The rows of a group lie close to one hidden flat surface of 8 dimensions, which passes through zero. Surfaces can cross.
(in the rows, 128 means zero)
Known rows, each followed by its group:
[124 120 149 129 111 104 132 140 155 102 165  81 131 160] => Rofa
[148 134  93 150 135 116 177 148 114 155 155 110 134  97] => kipu
[185 141 156 154 125  95 139 191 168 111 126 177  81 103] => rato
[ 94 130 164 102 138 160 125 115 142 184 152 122  88 143] => Rofa
[152 161 112 111 115 135 157 145  76 126 160 137 153 156] => vup
[154 126  68 120 110 118 171 134 127 140 141 183 105  81] => kipu
[111 151 158  82 141 169 112 133 140 196  80 121  94 154] => gona
[ 92 120 138 140 123 185 169 133 114 140 143 107 113 185] => kipu
[178 137 123  37  49  86 106 141 134 132 126  73  85 150] => rato
[134 153 100 181 128  93 187 144  83 197 111 101 113 142] => kipu
[150 101  67 134  92 131  77 109 132  64  87 113 137 117] => Vid
[149 134  99 161 163 144  97 162 165 123  92 118 159 137] => sugop
[143 169  90 115  98  84 150 139 113 132  78 170 138 173] => dofik
[152 140 153 107 106  73 133 154 125 164 119  88 120 194] => kipu
[175 127 137 102  96  38 115 134 110 164 126 117 112 123] => Rofa
[ 77 123  95 129  85  97 159  97 125 110 117 126 122 188] => sugop
[132  84 135 189 141 116 124 130 147  49 125 154 159 124] => Vid
[113 158 103 149 160 152 123 108  86 185 158 120 147 164] => Fuf
[138 173 148  89 115  78  66 113 143 135 159  84 126 161] => Fuf
[125 125 162 109 100  96 138 106 103  98  84 155 115 128] => rato
[126 133 138 136 177 104  91 132 151 104 114 135 197 128] => gona
[117 202 114 167 150 144 103 157 192 131 116 101  83 157] => sugop
[143 157 129 133 114 138 102  96  77  70 129 162 137  83] => Vid
[108 121 144 141  89  91 146  97 108  60 114 149 129 135] => rato
[158 124 133 108 112  81 148 148 151 136 108 143 105  86] => Fuf
[112 108 155 142  68 144 132 104  95  88 111 118  87 187] => Rofa
[105 158 185 127 144 149 107 130 178 131 139  92  84 108] => kipu
[133  95 174  67  88 130 114 131 142 122 133 122  95 155] => dofik
[148 123 106 152 113 123 156 139 114  76 173 120 149 118] => Rofa
[164  83 172 109 112  55 172 187 157 163 121 152 123 157] => Vid
[144  90 112  87 129 136 131 148 118 119  88 117 202 154] => Fuf
[148 131 122 108 120 168 138 139  93 111  89 182 155 168] => vup
[109 106 118  91 112 105  85  91 162 157 120 178  90 104] => dofik
[132  95 115 116 117 157 144 132 110 123 129 130 139 168] => gona
[195 137 123 132 114  89 120 171 155 110 132 133 101  93] => rato
[139 178 130 120 148 118 147 135 116 104 172 101 177  87] => Fuf
[113  54 129 101 142  75 101 108 170 135 124 181 164 123] => gona
[129  97  84 135  82 132 141 125 125 127  92 118 102 169] => sugop
[102 143 110 120 147 154  86 108 146 120 152 110 155 167] => Vid
[ 90 174 121 128 129 197 147 115 104 100 148 121 139 182] => Rofa
[171 155  94  78 104  61 105 151 107 137  51 106 185 191] => Rofa
[159 108 123 173 137  90 126 146 139  93 102 120 145  84] => dofik
[128 115 118 162  91  52 146 108 154  50 111 141 128 128] => sugop
[104  92 154 113 138 183 146 124 106 120 132 169 145 186] => Vid
[141 122 128 126 141 121  74 147 199 165 106  95  86 117] => rato
[114 115 113 162 184 142 147 139 124 167 138 156 176 129] => rato
[191 109 131  74 107 118 147 175 108 149 177 132 141 124] => sugop
[183 135 127  90 104 162 129 201 158 161 158 119  81 165] => sugop
[ 83 116 132 152 147 115 141  76  93 101 123 143 171 101] => sugop
[146 114 136  87 124 127 132 145 122 164 121 168 130 104] => vup
[150  76 152 119 115 157 106 143 129 131  68 130 109 125] => vup
[136 130 117  76 143 130 120 160 170 181  96 151 133 135] => Rofa
[140  83 113 131  84 119 146 129 137 156 134 159  64 146] => Fuf
[114 146 154  96 149 183 132 159 151 141 110 124 137 154] => gona
[ 93  95 109 145 167 131  93  79 104 147 119 144 183 122] => gona
[ 44 134 150 174 143 170 149  77 129  94 146 153 128 159] => rato
[131  41 128  99 120 170 138 137 146 126  95 179 134 114] => vup
[115  77  95 173 150 110 134 108 151  95 148 121 158  68] => vup
[149 135 121 121 115  92 168 152 112 138 182 123 136 132] => Vid
[115  96  89  73  84 136 151 119 109 132 176  89 149 193] => rato
[109  99 135 114 143 162  99 107 107 119  91 138 176 152] => kipu
[138 105 133 112 103 110  99 113 148  76 126 110 135 115] => Fuf
[108 139 140 160 186 140 157 119 106 177 118 117 141  75] => Vid
[105 149 148 129 114 135 131 142 180 105 175 119  88 181] => Vid
[124 115  80  86 106 114 115  74  84  94 117 183 172 110] => dofik
[146  67  83 140 125 142 164 126  99 125 129 141 158  85] => gona
[127 101 131 146 149 166  93 125  93 140  48 119 159 135] => vup
[114 173 153 142 114 136 119 116 127 125 123 112  81 142] => gona
[152 151 139  96 150 100 143 161 125 112 190 140 200 137] => sugop
[140 159 125 100 104  85 121 114  66 146 131 147 148 200] => kipu
[ 86 152 141 167 134 204 155 117 125  88 166 132 103 149] => Fuf
[131  83 150  89  98 136 171 159 163 138  74 172  89 112] => Fuf
[150 130 114 114  58  89 150 156 145  92 138 132  97 211] => vup
[122 137 152 129 121 130 117 120 160 128 192 121  79 108] => dofik
[117 133 102 172 116 161 137  99  71  93 138 100 138 148] => gona
[112 182 104 183 161  98 115 105 114  92  99 150 173 106] => vup
[138 128 146  84 100 146 132 121  65  95 140 101 168 139] => dofik
[ 87 100 151 143 129 183 126 114 169 114 155 137  71 142] => dofik
[133 125 112  52 139 111 102 111 109 212 156 133 150 113] => dofik
[113 150 161 112 122 107  91 102 116 158  79 116 106 150] => Rofa
[103  88 104 134 115 172 139 112 107 133  80 178 130 157] => kipu

New rows, each followed by its group:
[117 153 133 194 161  75 168 143 155 112 179 169 132 126] => rato
[132 159 111 137  98  63 131 128 144 101 106 142 123 175] => vup
[ 77 148 110 155 152 106 117  71 118 137  86 122 149 129] => sugop
[119 107 119 134 161 137 132 159 178 193 135 141 129 164] => rato
[142  87  86 125  86  87 150 141 133 118 161  77 135 168] => vup
[127 130 151 113 145 102 143 152 141 153 170 142 152 176] => Vid
[121  62 111 130 105 158 159 133 145 104 201  98 115 118] => vup
[127 128 162 154 134 116 109 151 193 127  96 151  70 125] => rato
[103 101 119  96 162  99 102 110 152 227 117 100 146  98] => vup
[127 147 133  41 150 152 118 136 125 180 187 111 151 117] => kipu
[ 84  85 122 140 161 171 102  88 111 120 107 140 180 163] => gona
[138  97 119 135 100  82 136 134 167 106 126 126 115 126] => vup
[167 158 127 165 137  73 138 160 149 122 168 104 116  99] => dofik
[138  92  94  94 116 128 135 146 132 194 100  94 138 152] => Vid
[145 135 154 113  68  46 144 146 160  85 137 147  76 153] => rato
[ 86 160 104 119 149  57 118  82 111 173  76 127 172 126] => sugop
[ 84 143 121 149 139 188  81  90 151  95 105 123 107 136] => Vid
[112 105 131  77 129 165 142 144 152 177 157 116 129 167] => Rofa
[170 108 133 148 104 104 125 147 127  93 112 112 115 125] => vup
[161 110 127 111 130 148 111 178 170 136 110 132 118 156] => sugop
[126 168 124 125 138 132 163 131  85 170 168 112 135 146] => kipu
[139  78 124 167 108 176 150 138 110  53 137 116 139 145] => vup
[127 116 105 100 133 133 107  83  74 161 178 105 157 108] => Fuf
[137 122 120 198 156 120 151 162 180 106 168 149 121 122] => rato
[134 164 135 108 178 109  97 145 185 189 112 149 118  66] => Rofa
[136 118 131 177  94 110 170 144 126 100 125 116 102 172] => kipu
[ 94 121 140 121 124 150 138 133 172 141 149 126  96 187] => rato
[113 123 149 134 149 157 133 145 183 161 110 102  79  85] => kipu
[105  74 120 162 124 123 104 114 159 102  61 106 124 152] => vup
[125 119 147 121 114  96  98 104 130 109  73 123 123 112] => rato
[156 148  82 114 106 134 154 156 132  69 121 148 155 156] => Rofa
[103 145 145 174 132 131 126 110 108 108 120 119 123 161] => kipu
[126 161 138  98 121  81  98 102 158 152 142 159  85 100] => dofik
[135 150 128  79 133 144 115 126 131 142 168 135 130 121] => kipu
[144 101  92 106 116 155 217 169  88 166 143 152 150 157] => Fuf
[146 145  88 119 125 151 144 158 143  97  90 183 137 119] => Rofa
[102 133 141 168 191 158 142 128 116 171 107 176 153 113] => rato
[162  57 126 156 129  72 119 147 172  94 132 116 145  94] => Rofa
[100 152 215  90 167 138 104 114 127 162 134 148 123  94] => sugop
[183 144  92 123 145  60 140 174 109 137 124 116 202 116] => Fuf
[144  80  92 209 148 117 130 122 127 100  84 152 144  69] => Fuf
[ 65 181  87 118 137  94 165  88 149 147 201 146 135 154] => vup
[139 113 123 144 100 103 132 110 120 113 165 141  84  98] => Fuf
[128 132 178 102 156 123  96 146 161 163 123  71 127 123] => kipu
[118 195 164 143 136 131 125 113  86  78 117 103 142 107] => dofik
[110 179 145 147 111  61 167 123 140 102 207 136 110 154] => rato
[116 135  76  88 153 158 134 119  91 196 146  86 179 148] => Vid
[119 168  89 161 141  66 135 102 136 117 167 117 160 105] => vup
[ 99 109  95  92 108 154 164 114 100 148 181 100 164 195] => rato
[129 135 118  84 117 142 175 126  86 180 180 138 114 112] => Fuf
[119 180 153 175 157 145 175 140 145  60 141 136 132  40] => Fuf
[117 114 104 130 111 183 145 120 109  95 107 145 134 170] => Rofa
[133 133 101 141 125  67  92  92 148 103  99 186 116  74] => dofik
[126  79 112  48 114  94 143 138 164 206 147 144 121 134] => vup
[145 147 123 131 163 126 176 143  67 158 151 175 180 123] => rato
[130 167 145 119 106 114 123 144 155 116 126 140  81 146] => Rofa
[ 80 186 103 126 129 125 144 105 109 141 143 122 145 200] => vup
[153 130 119 146 161  75  81 128 133 183  73 124 157 111] => Fuf
[182 156  82 158 163 132  99 193 182 125 121 107 150 137] => sugop
[161 115 127 122 113  75  77 136 159  56 149 161 170 186] => Vid
[169  64  98 160 111  94 162 164 124 119  91  96 156 138] => kipu
[ 98 114  91 192  94 128 126  72 120 103  81 115  60 109] => sugop
[126  63  79 177 138 101 122 110 131  93  83 129 194 109] => vup
[161 147 160 136 131 110 130 143 139 114 177 124  98  62] => vup
[102  79 104 164 142 129 105  76  96 135 105 142 145 107] => gona
[136 138 113 125 155 120 179 147  71 170 159 163 183 140] => rato
[ 92 161 168 119 116 215 146 120 123 103 137 174  83 171] => vup
[150 135 149 138 132 126 161 183 125 143 119  82 126 170] => dofik
[126 191 126 139 157 133 141 121  97 127 183 139 151  93] => vup
[109 127 117 116 103 196 166 116  78 153 148 121  89 153] => gona
[131 176 119 197 141  98 117 133 135 129 146 129 102 151] => Fuf
[111 169 153 130 166 139 129 126 139 126 104 133 140  72] => Fuf
[149 125 148  75  87 114 106 140 176  94 147 141  91 140] => kipu
[145 151 128 104 150  93  93 144 129 155  99 103 178 148] => Fuf
[128  83 123  99  97 134 134 139 129 180 106 155  84 175] => Fuf
[147 101 138 144 144 133 169 147  66 127  91 207 170 129] => rato
[126 176 157 144 119 160 169 151  80  81 108  92 149 170] => dofik
[117 129 177 144 155 135  94 135 143 149  21 109 132 133] => dofik
[135  85  95 136  99 140 145 131 108 170 132 152 101 182] => Fuf
[172 130 138 126  96 110 146 161 125  93 148 134 105 129] => vup
[121 183 173 113  77 142 131  92  74  57 127 136  88  97] => rato
[134 147 136  79  93 162 142 117  73 140 130 143  99 138] => Vid
[140  83 109 154 112 175 153 129 109  80 145 125 122 120] => sugop
[121  98 115 125 127 164 109 120 176  79 114 170 103  82] => kipu
[161 120 119 112 118  96 134 143  86  99 171 103 192 159] => kipu
[102 102  88 169 184 187 139 118 112 164 145 124 174 114] => dofik
[ 92 120 142 179 137 132 134  79 110  73 123 137 126  78] => sugop
[168 170 138 159 141  62 147 140 109 121 152 162 135  79] => rato
[124 150 162  59 128 147 168 151 132 169 119 144 110  88] => Fuf
[156  64 114 119  97  69 122 143 172 127  96 124 119 122] => vup
[126 154 178  83 105  69 148 112  76 156  81 184 124 141] => rato
[131 177 110 131 138 163  82  81  73  89 138 138 149  90] => Vid
[148 101 109 149 122  74  91 112 169 103 136 157 113  68] => dofik
[140  56  55 193 127 127  92  88  80 116 138 126 159 129] => Fuf
[125 116 130 123 133  97 128 127 156 159 184  75 113  89] => vup
[155  75  99 161 118 127 150 127  89  92 148 124 165 104] => Rofa
[104 173 163 143 149 148 104 112 134 133  98 144 102 124] => vup
[ 91 108 137  96 108 169 153 120 148 151 171 120 100 170] => vup
[121  93 106 154 134 151 122 110 109  76  99 119 163 105] => rato
[123 177 149  78 121 127 130 142 130 125 174  95 143 171] => Fuf
[135 169 183 143 148 148 108 131 138 116 120 157  81  80] => vup
[131  81 142 162  74 144 146 103 102  88 120 173  50 129] => Rofa
[ 79  86  82 125 101 102 151  84 120  91 163  92 181 183] => rato
[110  76  84 109  93  85 153 101 104 106 156 103 181 183] => rato
[100 108 144 127  95  86  96  80 148  81  69 124 119 132] => rato
[148 127 137  84  83 110 177 157 137 120 173 136 100 135] => Fuf
[131 145 183 152 133 122 161 135  93 120 136 164 117  84] => Vid
[141  90 126 107 162 114 134 141 137 177 167 102 171 114] => Rofa
[152  94 123 123 104 143 161 151 120  84 169 137 140 147] => sugop
[123  86 151 134 124 146 145 129 121  74 152 150 153 124] => sugop
[131  50 103 132 117 147 120 105 107  77 117 125 165 104] => Fuf
[107  70  93 144 116 151 158 124 140  82 129 157 156 148] => vup
[ 83 159 128 144 131 148 126 112 181 149 154 167  59 148] => dofik
[121 155 116 199 133 105  83  99 135 128 156 120  89 142] => Fuf
[143 133 127 152 105 121 175 157 165  96 176 110  73 105] => kipu
[101 113 116  92 148 192 109 104 101 170 100 109 150 138] => rato
[ 72 105 148  94 116 132 153  59  54 156 142 138 143 118] => sugop
[129 108 165 125 102 150 123 132 129  76 123 109 121 136] => dofik
[ 86  97 161 105 124 183 121 100 149  93  91 137 111 105] => Fuf
[123  95 162 151 141 149 109 137 148 113  54 109 124 132] => dofik
[192 148 143 121 118  33  90 157 140 151  86 120 122  94] => vup
